Every row belongs to one group in each of 3 separate groupings. Each group adds its own fixed numbers to the row, and there is some noise. The rows also spread widely along 5 directions, which tell nothing about the answers.
Known rows, each followed by its group in each grouping:
[  8   1  -2   0  -9  -7  -1   4   6 -11   0  10  -5  -9  -3  18   6 -14
   0   7  -6  -6  -9 -12  -5] => J832 Guvod tarit
[ -3   7  -2   1   1 -16   3   0 -24   0  -5  17  -9  -5  -4   1  -3 -14
   5   8  18  10  -4  -3  -5] => J832 leri sab
[  2  -1  -7   3   4   0   1   4 -10   7  -6  12   2  -6   0  -2   5  19
 -18 -14  -3  -9  -4  -6   7] => J571 bara liba
[ 18 -10  -3  -4   8   5  13  -6  28 -25   7  -6   8 -18   6   1   5 -20
 -24 -29 -17 -11   4 -31  -8] => J571 leri liba
[ -3   2  -6  20 -12  14  -7   8   2   6   0  -7   2  -2  10  20  12  24
 -12   0 -16 -13  -7  -1  20] => J106 Guvod Vafup
[-11  12 -13  22 -30  -7  -8  -4  -4   3 -14  29   0 -11 -13  36  22  -7
 -39  -9  -4 -31 -28  -6  -9] => J610 noket sab
[ -2  -6  -7  10  -2  15   0 -12   2   2  -5   5   4  -1   8  11   7  -2
 -18 -18 -12  -4   0 -13   3] => J610 bara Vafup
[ -8   0  -6  18  -3  12  -8   4  -9  15  -9   1   1  13  20   6  -1  23
  -2 -10 -11  -2  -7  -5  13] => J106 noket tarit
[  9 -17   3   1   5  12   4  -3  30 -13  10 -13  11   1  11   1  -9  -9
  -5 -15 -22  -1  -1 -24  -2] => J106 bara tarit
[ -2  -8  -1   1   0  10  -2 -17  24   3  -7  17   8   5   9  10  -6 -21
 -17 -25  -8  -7  -9 -10 -12] => J832 leri tarit
[ -7  21  -9  -1 -27 -29   1  10 -21   0 -11  28 -13 -24 -24  18  20  -5
 -12  33  15 -25 -32   0  -5] => J571 bara sab
[  1   8   4   9  -5  -3 -15   5   3   1   2  15  -7  -8  -5  15   7   6
 -12  -7  -2 -18 -13   2   1] => J832 noket liba
[ -6   0   9   2  -2   2   4  -7   4   6   7   8   7  -7  -4  11   0   2
 -14  -2   0 -14 -23   0   1] => J571 bara sab
[ -8  -1  -3   2   1 -10   4 -13 -18   9 -15  21  -5  -6  -4  -3  -8 -19
  -1   6  13  11  -7   0 -10] => J832 Guvod sab
[  2  -3   7  -2  12   6   6   5  -7  -2  14   2   2   2   6   8  -4   3
   1  -7   4   1  -3 -10   6] => J832 leri sab
[ -6  -9   3   5  16  16   1 -11 -11  11  -2 -11   6  13  20 -14 -13  11
  11  -4  -6  25  11  -7  15] => J106 bara Vafup
[ 10 -15  -5  10   4  22   8   0  13  -5   5   3  12   8  17   4   0  11
 -14 -40 -21   8  16 -27   6] => J832 bara tarit
[  1   6   8   6  -7  -7  -9   2  -1  -1  -3  12  -9   2  -2  12  -1  -3
   5   2  -2  -8 -11  -1  -1] => J832 noket tarit
[ -1  -4  25   0  12  21   3  -6  18  -5  26  -6   9  -2   6  10 -11   9
  -9 -10 -11 -16 -16   0  10] => J571 noket sab
[  0  -2  19   0   0   8   1   0  18  -5  26   8   5  -5  -5  14  -7  -4
  -5   4  -5 -17 -25   0  -1] => J832 bara sab
[ 2  0  9 -1 11 10 -4 -7  8  2  7 -5 -3  5  8  7 -9  1  4 -3 -1  2  1 -4
  5] => J832 leri Vafup
[  4  -6  -6  13  -4   2  -1  -4   3  -8  -6  -1  -1   1  10   2  -3  -9
  -5 -14 -15   3   1 -22  -2] => J106 noket tarit

New rows, each followed by its group in each grouping:
[  1  -3  -5  16  -6  18   0  16   9  -3   5  -6   6   4  11  14  10  22
 -10 -15 -22 -10  -7 -19  10] => J106 bara tarit
[ -2   0  13  13  -5  13 -11 -16  31   1   6   5   2   1   6  20  -4  -3
 -16 -13 -13 -18 -10   2   1] => J832 noket Vafup
[  1   6  -8   0  -6  -2   4   5   4  -6  -6   6  -3  -7   1  13  11   1
  -8  -6  -7 -17  -9 -17   5] => J571 leri tarit
[  8  -3  -1   5  -5   2   6  -2   7 -12   0   0  -1  -5   3   8   7  -6
  -7 -10 -15  -5   2 -21   1] => J571 noket tarit
[ -6   3  -8   3   2  -9  -3  -2 -18  10 -16  19  -7   4   2  -1  -3 -10
   3   1  10   6  -5  -7  -2] => J832 leri tarit
[ -3   2  -8   6  -1  -9   2  13 -37   4  -2  11  -6  -3   3   6   8  11
   9  11  15  10  -1  -2   4] => J832 Guvod sab
[  9  -9  19 -10  12  -3   1 -18  23 -23  13  -5  -2  -1   6  -4 -24 -44
  16  -6  -9   9   2 -21 -19] => J832 noket tarit
[ -5 -11 -10   7  10   0  -1   1 -22   9 -16  -4  -1   6  16 -10  -9   5
  12   1  -1  21   6  -6   6] => J106 Guvod tarit
[  6   9  13  -5 -11   0  -6  -4  31 -14  18  -1  -3 -11  -9  19   3 -10
  -4  11  -9 -28 -21  -2  -1] => J832 bara Vafup
[  2  -8 -18  23  -9  25  -1  20  -7   7  -2   3  11   8  13  23  19  45
 -24 -34 -20 -12   0 -17  19] => J610 bara tarit
[  0  16 -15   8 -20 -19  -6  17 -26  -3 -15  18 -18 -19 -15   9  21   6
 -10  15   8 -19 -13  -3   6] => J571 noket liba
[  3  -4  -4   4  -2   8   5  -2   6   8  -7   1   4  -3   2  10   6   9
 -11  -7 -13 -10  -7  -8   5] => J571 Guvod tarit
[ -3   8  10  14  -8   7 -10 -10  14  10   1   9  -5   2   2  23  -2   5
  -8  -3  -9 -17 -15   2   5] => J832 noket Vafup
[  1   1  24  -7   6  -6  -2   2  -3 -13  23   0  -9  -6  -6   5 -12 -16
  21  19   6  -3 -13   0  -3] => J832 noket sab
[  1   1  15   3  -9  -6  -2  -1   8  -7  11  13  -4 -10  -6  15  -5 -16
  -3   7   1 -16 -18  -2  -7] => J832 noket sab
[  2 -16  20   0  26  28  -3  -1  12   3  18 -16   9  16  22   1 -22  13
  19  -9 -13   9   8   0  13] => J832 Guvod tarit
[ 11  -1  -8  10  -2  -1  -7  16  -9  -8   5   7  -5  -7   3   8  10  15
  -9 -13  -9  -7   3 -14   7] => J832 noket liba
[  2 -17 -16   7  13  16   9 -10  -2   3 -13   2  12   6  21  -8   0   1
 -16 -44 -13  14  18 -34   3] => J571 leri tarit
[  5  -3  -1   2   3   3   2   3   9  -2  -2   4   0   4   3  12  -2  -2
  -3 -11  -6  -4  -2 -16   3] => J832 leri tarit
[  1  -1   1   0   7   3   2   5 -10  -1  -4   4  -6   7   6   2  -4   2
  13  -3   1  10   4 -12   2] => J832 leri tarit
[ -5   4  -2   7  -4  -5  -2 -10  -5   6 -19   4  -2  -9  -1  10   5  -2
  -6   4   0  -8  -5   2   3] => J571 Guvod Vafup
[ 3  1  8 -2  9  5 -1  4 -9 -1 11 -5 -6  0  4  4 -2 15 17  8  1  5  4  0
 14] => J832 bara Vafup
[  5 -12  21 -12  17   5  11 -13  14 -10  22   4   6  -4   6  -4 -21 -21
   6  -7   2   8  -6  -9 -10] => J832 bara sab
[  6 -16  24  -3  10  22   9 -13  44 -14  30  -3  15  -2   0  10 -14 -18
 -15 -22 -19 -11 -12 -16  -7] => J832 bara sab
[ -5  -8   5  14  12  27  -1 -11   5   7   0  -9   9   9  16  12   2  16
 -19 -31 -10  -1   8 -10  11] => J610 leri Vafup
[ -7  11   9  -1  -5 -10  -3  17 -15   0   4  -4 -12  -9  -9   9  -1   3
  14  39   7 -12 -27  11   9] => J106 Guvod sab
[-12  -3 -11  12  -8   0  -8 -12 -12  17 -24  19  -1   0  -1  11  -1 -10
 -12  -4   1  -9 -13   6  -5] => J610 Guvod tarit
[  0   7  -4   0 -14 -11   0  12   1 -12  -4   4 -11 -14 -10  21  15  -3
  -1  17  -8 -22 -14  -6   3] => J571 Guvod tarit
[ -5   5 -10  12 -17  -5  -8  14 -25   8 -15  12  -6   1  -7  18  15  16
  -6   3   3 -13 -15  -2   7] => J610 bara tarit
[  7  -3  -4   8   6   6   5   4 -15   5   2  -1   0   4  11  -1   2  16
   6  -6  -3  14  15 -13  12] => J832 bara Vafup
